The rows come from 4 hidden closed curves, with some noise, and rows from the same curve form a group. Each curve winds through 8 dimensions. The rows are also pushed far along 5 directions, which tell nothing about the answers.
In the rows, zero is written as 128.
Known rows, each followed by its group:
[ 82 144 154  95 167 108 110 190 130 139  72 110 141 107 121 114 112 132
 114 184 139] -> zuse
[145  87 131 134  81 121 126  99 157 119 172 133 132 129 120 152 171 144
 132 135 110] -> zisi
[117 171 122 115 137 119 150 132 128 156  71 132 139 123 118 103 105 185
 105 121 160] -> zuse
[ 73 113  63 165 177 119 124  93 125 101  86 125 104 140 131 109  94 146
 112 114  91] -> Monar
[145 147 163 109 154  99  95 129 216 108 168 137 165  82 118 173 166 108
 128 157 146] -> zot
[116 152  83  99 106 118 138 111 132 153  60 133  72 141 143 142  97 208
  92 146 113] -> zisi
[ 83 172  60 111 140 102 144 118  96 145  86 121 106 148 142 110  63 182
 115 134 110] -> zuse
[ 90 173 121  81 166  93  84  95 176 166  87 139  67 119 147 155 106 163
  70 144  95] -> zisi
[ 58 116 180 102  82 159  97 181 141 135  75 133 132 117 128  96 180 145
 119 157 145] -> zot
[140 108 183 132 175 117  95 111 181  95 210 133 147  84 130 170 158  74
 124 124 124] -> zot
[157  71 171 162  84 156 111 116 143  84 198 147 144 103 140 148 186  96
 134 108 133] -> zuse
[108 159 189  76 168  87  73 137 208 141 153 139 134  76 144 167 141  94
  98 192 137] -> zuse
[206 173  72 122 160  89 168 124 126 127 191 128 179 136 113 176  98 121
 160  98 148] -> zot
[150 152  93 113  98  90 107  94 147 156  88 142 112 127 123 154 113 186
 100 100  97] -> zot
[105 184 120 125 161 100 159 119 119 138 105 143 126 140 135 124  72 145
 130 152 128] -> zot
[126 109 142 109 103 120  97 109 213  98 147 137 130  82 132 163 181 155
 108 160 137] -> Monar
[ 87 137 129 124 152 137  91 140 167  93  94 122 131 120 110 123 145 151
 127 125 115] -> zot
[121 103  92 159 137 129 135  96  95 128 118 117  90 180 127 113 107 102
 150 109  71] -> zuse
[ 88  64 162 192 126 156 118 129 112  84  95 122 129 139 107  88 150 107
 139 133  97] -> zot
[118 150  71 127 110 129 160 123 137 123  61 129 134 127 129  96 117 191
 124 141 157] -> zot
[165  45  99 189  55 180 149  58 115  96 146 142  84 139 162 101 168 122
 132  68 120] -> zisi
[159 113  59 163 151 111 158  78  77 136 141 130  85 169 146 140  70 121
 124  92  88] -> zuse
[134  95  97 106  79 127 136  98 150 126 159 129 104 133 151 138 152 138
 139 149 117] -> Monar
[113 175 126 117 122 114 127 119 146 129 148 141 157 114 126 132 126 157
 125 121 143] -> zuse
[174 117  85 164 123 142 157  87  87 120 161 140 107 151 157 123 107  91
 153  65 119] -> zisi
[213 118 162 126  89 139 163 174 116 150 143 112 193 102 105 122 157 113
 135 137 200] -> zisi
[167 137  86 126 110 137 146 130 113 129 120 125 122 152 107 153 123 172
 142  89 122] -> zisi
[121 135  83 112  91 126 148 124 161 116  80 130 130 107 126 132 136 217
 109 143 151] -> Monar
[176 149 155  89 143 117  98 153 158 131 167 126 144 120 109 184 151 109
 143 114 125] -> zisi
[140  88  92 138 101 151 157 101 117  98 130 108  95 152 133 109 126 147
 158 124 104] -> zuse
[ 95 202 116  80 170 101  75 119 192 144  91 152 110  98 137 167 117 173
  81 114 125] -> zisi
[143  73 131 176  94 130  99  55 127 112 175 128  94 138 129 126 148 113
 117  91  68] -> Monar
[137 109 125 158  98 149 156 124  92 112 125 133 121 140 144 108 122 116
 151 110 126] -> zuse
[ 53 112 201 108 146 129  99 151 183 103 104 130 128  89 128 120 166 134
 116 187 134] -> zisi
[ 92 109 188  88  80 119 115 176 169 130 119 134 154  95 112 146 187 178
 113 187 154] -> zot
[107 143 141  99 112 131 118 119 198 107  87 136 120  88 140 122 148 174
 110 166 158] -> Monar
[140 163 150  90 140 106 123 173 141 142 124 123 153  95 127 160 117 143
 110 177 163] -> Monar
[158 114 151 119  90 134 123 145 185 103 148 132 174  96 101 160 190 158
 138 145 164] -> zot
[154  59  94 180 117 123 166 112  61 134 154 105 131 152 130  98 114  96
 130 130 117] -> Monar
[ 97  97 147 153 150 143 119  99 145  85 152 121 123 113 149  96 137  76
 144 144 118] -> Monar
[ 75 190 155  94 193 124  76 167 162 118  82 119 134 112 110 128 116 134
 121 135 124] -> zot
[117 204 133 106 187 104 122 116 131 131 138 145 122 127 135 148  78 125
 134 101 119] -> zot
[ 33 135 191  97 157 122  54 183 136 132  94 121 119 107 136 124 131 107
 101 174 106] -> zuse
[ 78 176 152 103  96 132 134 174 158 120  73 142 178  96 112 112 150 202
 122 172 178] -> zuse
[107 135 185  75 147  93  55 158 192 145 133 126 127  84 130 178 153 121
  90 181 115] -> zuse
[ 96 148  77 123 137 150 155 139  83 119  56 120  87 175 129 106  80 164
 154 107 101] -> zisi
[127 123 144 122 134 125 119  55 197 137 192 170  85 120 164 159 161 101
 116 111 124] -> zot
[201 136  85 150 144 115 163 108  59 149 183 120 141 148 152 119  82  58
 153  72 138] -> zisi
[ 77 163 105 109 175 111 176 181  88 140  66 108 152 145 106 100  78 169
 142 164 147] -> zot
[105 160 154  92 125 119 156 179 145 134  78 129 163 101 113 122 124 199
 120 161 173] -> zisi
[142 170  85 103 135  97 141  81 167 133 122 138 116 118 149 131 102 156
 123 133 135] -> Monar
[106 114 157 122 178 108  75 140 126 136 155 119 122 116 132 146 127  70
 109 124  94] -> zuse
[188 129  96 112 132  89 150  85 140 166 154 120 113 131 130 148 109 129
 114 141 120] -> Monar
[178 159  75 105 111 109 176 123 112 151 112 111 128 157 109 140  89 182
 142 136 127] -> Monar
[ 99 130 144 101  53 117  90  94 177 153  78 147  84 106 143 132 157 210
  74 140 109] -> Monar
[141 108 172 153 187 146 133 171 103  87 181 115 168 101 116 142 129  86
 138 112 152] -> zisi
[153 126 109 114  83 126 133 125 134 126 139 125 140 122 108 156 151 197
 125  97 126] -> zuse
[106 118 145 112  73 135 125 148 153 149  88 137 133 140 110 125 171 168
 129 165 130] -> Monar
[ 96 150  72 146 185 113 156 106 106 135  84 123 116 167 126  88  79 120
 148 110 108] -> zisi
[116  69 111 173 159 112 107  62 146 117 142 124  90 131 130 126 138 104
  98 127  82] -> Monar
[150 119 170 153 145 132 113 146 134 113 161 144 158 114 111 159 147  90
 128 126 138] -> Monar
[109 119 160  91 110 123 105 160 152 135 115 114 132  90 133 141 145 150
  95 182 144] -> zuse
[111 169  62 127 171 104 145 107 140 117  80 126 128 135 123 120  88 171
 132 108 123] -> zot
[151 139  71 166 121 130 164  92  67 143 118 143  98 164 146 112  82 138
 121  76 119] -> zisi

New rows. What belongs after each?
[126 151 125  96 141 136 146 160 140 142  78 110 138 107 112 112 127 172
 112 148 173] -> zot
[200  72  76 175  64 171 202 154  42 113 130 116 140 148 116 119 131 167
 148  79 157] -> Monar
[203 153 135  98 111 131 158 183 126 136 137 117 174 100 125 150 129 124
 143 158 194] -> zisi
[173  91  98 131 137 136 161 122  94 123 152 104 106 145 142 126 112  96
 153 125 119] -> zisi
[ 42  86 179 142 126 171  94 165 106 114 108 124 117 137 136  79 163  82
 143 131 112] -> zot
[178 161 118  99 103 110 138 127 125 175 144 142 129 145 123 159 129 144
 128  92 140] -> zot
[104  86 146 165 121 141 140 121 104 103 154 116 140 125 142  79 131  74
 154 147 126] -> Monar
[ 67 156 186 140 145 150  81 151 146  97  95 135 135 121 123 103 131  98
 135 158 117] -> zot
[125 171 160  78 119  94  94 146 165 150 155 139 160  88 143 152 139 126
 108 157 151] -> zisi
[139 126 111 116 173 111 150 121 120 130 142 117 103 146 141 142  92 101
 148 139 109] -> zisi
[141  80 149 145 113 175 134 167  95  92 136 107 130 146 115 122 150 108
 168 117 119] -> zisi
[100 107 112 142 147 116  76  91 135 128 150 151  81 139 149 161 136 106
  99  88  75] -> Monar
[ 89 118 129 151 199 106  91  96 150 111 135 124 114 124 120 132 117  97
 112 121  88] -> Monar
[ 93  95 143 130 140 157 123 185 108 104 119  95 151 118 117  99 150 112
 140 154 145] -> zot
[ 60  86 123 157 149 132  74  92 114 121 127 143  73 142 153 124 135 101
  97  88  67] -> Monar
[ 94 160 151 125  93 150 107 156 146 116  52 131 140 119 117  94 137 162
 120 162 144] -> zot
[ 76 116 113 120 125 156 148 164  88 122  64 114 113 138 127  81 123 162
 134 109 135] -> Monar
[165 222 102  86 175  70 141 144 174 147 127 132 181 107 113 169  91 143
 133 149 168] -> zot
[150 150 154 104 187 123 113 188 111 134 145 101 162 104 108 138 116 100
 121 109 157] -> zisi
[163  62 152 122  60 145 137 156 146 103 195 116 164 101 125 147 197 123
 147 158 158] -> Monar
[183  51 120 163  59 145 118  60 141 117 176 141  87 147 140 147 175 110
 133  99  83] -> zuse
[128 171 137 102 145 117 120 157 111 163 140 136 137 145 124 140 114 103
 140 105 129] -> zot
[143 221 143  75 152  96 141 154 162 160 151 157 174 125 123 169 117 129
 151 136 172] -> zot
[138 155 104 126 105 109 125  82 165 128 164 150 138 114 134 150 137 162
 117 112 132] -> zuse
[202 158  83 106 139 107 119  94 149 144 155 123 117 117 120 178 120 156
 115  80 127] -> zot
[ 80 168 153 130 145 133 124 120 130 111 107 147 116 127 140 115 100 137
 133 135 121] -> zot
[195 161 106 109 150 105 113 129 156 126 165 116 153 115 101 182 126 136
 129  96 130] -> zot
[ 41 142 153 135 206 143 105 134 150  76 107 119 121 111 144  88 108  82
 143 158 124] -> Monar
[138 135  80 147 146 127 171 140 108 109 104 116 163 129 118 102 106 141
 149 125 158] -> zot
[123 220 108  94 161 124 151 143 129 137  71 137 119 150 125 124  71 161
 153 131 137] -> Monar
[156 110 192 110 152 125 108 139 171 120 176 108 140  98 116 152 155  82
 139 178 131] -> Monar
[160 161 111 107 155  86  82  82 176 151 186 165  97 130 142 218 130 113
 103  94  89] -> Monar
[ 62 201 150  91 164 122  95 103 183 147 103 163  94 117 161 120 117 116
 114 143 131] -> zot
[161  75 170 143 107 114 104 101 153 121 191 143 136 115 118 173 173 104
 124 111  96] -> zot
[ 75  77  97 126  95 153 117  94 140 118  76 129  63 138 146 103 157 175
 107  97  99] -> Monar
[126 121 113 129  86 125 128  93 127 116 151 126 110 128 155 124 118 138
 128 142 109] -> Monar
[154 159  64 106 110  69 141  98 122 180 134 137 118 140 144 159  91 163
 100 143 116] -> Monar
[ 79 138 160 111 200 127  93 110 181 125 128 131 102 110 136 127 137  99
 105 146 123] -> zot
[151 127 136 164 150 117 115  93 136 109 163 135 131 140 120 148 118  87
 142 119  95] -> zot
[135 145 118 141 164 110 139 163  47 150 151 121 150 146 124 128  78  95
 133  92 115] -> Monar
[139 181 117 105 209  80 128  68 174 165 153 157  89 150 127 174  96 121
 119 104  99] -> zot
[ 72 185 157  99 146 134 143 143 143 149  77 160 119 142 129 113 121 157
 139 127 145] -> zot
[126 108 155 107 139 137 133 161 131 119 125 111 121 122 133 122 131 103
 147 171 132] -> zisi
[135  98 119 108 126 128  91  93 166 121 144 124  73 123 164 147 147  97
 119 137  96] -> zisi
[119 120 132 119 120 140 133 120 151 111 121 116 119 129 114 123 140 160
 139 135 122] -> zuse
[131  72 149 149  98 108 108  67 183 128 134 158  95 124 127 153 170 140
 104 131  92] -> zot
[143 129 213 128 189 122 104 158 152 126 183 121 156 121  89 166 145  68
 139 151 119] -> zot
[117 149  71 133 162 119 117 103 101 133 155 131 106 173 141 133 101  97
 149  68  86] -> zot
[159 169 156 109 130 131 103 140 158 119 156 153 141 106 141 170 139  97
 132 119 154] -> zisi
[173  64  83 156  80 130 150  83 110 140 164 129 110 169 127 139 152 126
 144  97  96] -> Monar
[ 73 144  78 167 175 132  95  64 120 103  97 139  70 167 150  96  80  94
 129  94  60] -> zot
[159 100 123 113  80 136 138 112 159 112 172 122 132 105 147 136 157 132
 141 153 147] -> Monar
[145  91 155 121 108 152 111 165 118 110 173 126 136 117 126 163 164 118
 131 114 132] -> Monar
[128 169  85  90 140 115 119 131 135 151  74 121 106 140 120 136 106 175
 124  92 115] -> zisi
[ 77 171 162  75  99 103  89 164 158 148  81 139 127 113 118 152 135 194
 101 164 120] -> zot
[135  81 164 181 204 126 121 144  92  99 183  98 163 125 105 116 119  33
 140 141 119] -> Monar
[160 188 113  76 173  89 109 119 161 136 164 121 126 117 125 189  97 143
 123 113 110] -> Monar
[138 168 140 112 126 108 117  86 175 154 139 150 118 134 128 141 134 120
 132 127 119] -> zuse
[116 143 132 138 126 130 138 140  91 104 158 113 150 133 134 107  95 102
 160 145 122] -> Monar
[ 96 158  89  97 121 117 136 117 157 120  95 129 115 119 149 120 111 166
 128 149 134] -> Monar
[156 166 114  76 131 103 123 128 154 140 136 122 124 111 124 171 121 169
 117 109 129] -> Monar
[ 65 107 170 152 155 156  96 114 125 124 126 141  87 155 133 107 145  81
 140 103  87] -> zot
[105 174  78  95 159 115 164 133 106 152  83 109 101 165 134 107  66 143
 149 159 118] -> Monar
[114 145 101 145 157 142 161 111 100 121 140 138 119 145 157  94  97  94
 150 107 142] -> zot
[ 42  98 177 150 137 155  84 157 113  88 103 116 129 134 112  93 141 123
 132 146  92] -> Monar
[128 146 139 112  82 129 133  88 187 150  94 145 115 123 122 115 159 181
 111 137 145] -> zuse
[165  55 141 161 108 161 133  97 118 111 180 122 104 148 130 132 164  82
 150  92 108] -> Monar
[ 64 176 154 104 196 119  51  86 191 116 119 149  74 112 143 146 123 113
 104 104  82] -> zot
[214  92  66 117  55 147 147 118 116 136 127 110 109 122 134 140 153 177
 116  79 144] -> zisi
[ 67  64 101 142 121 153 112  54 153 106 103 117  34 151 157  92 137 126
 120 146  67] -> Monar
[ 92 150  97 121 211 100  97  76 152 120 125 121  77 133 136 135  87 120
 115 101  76] -> Monar
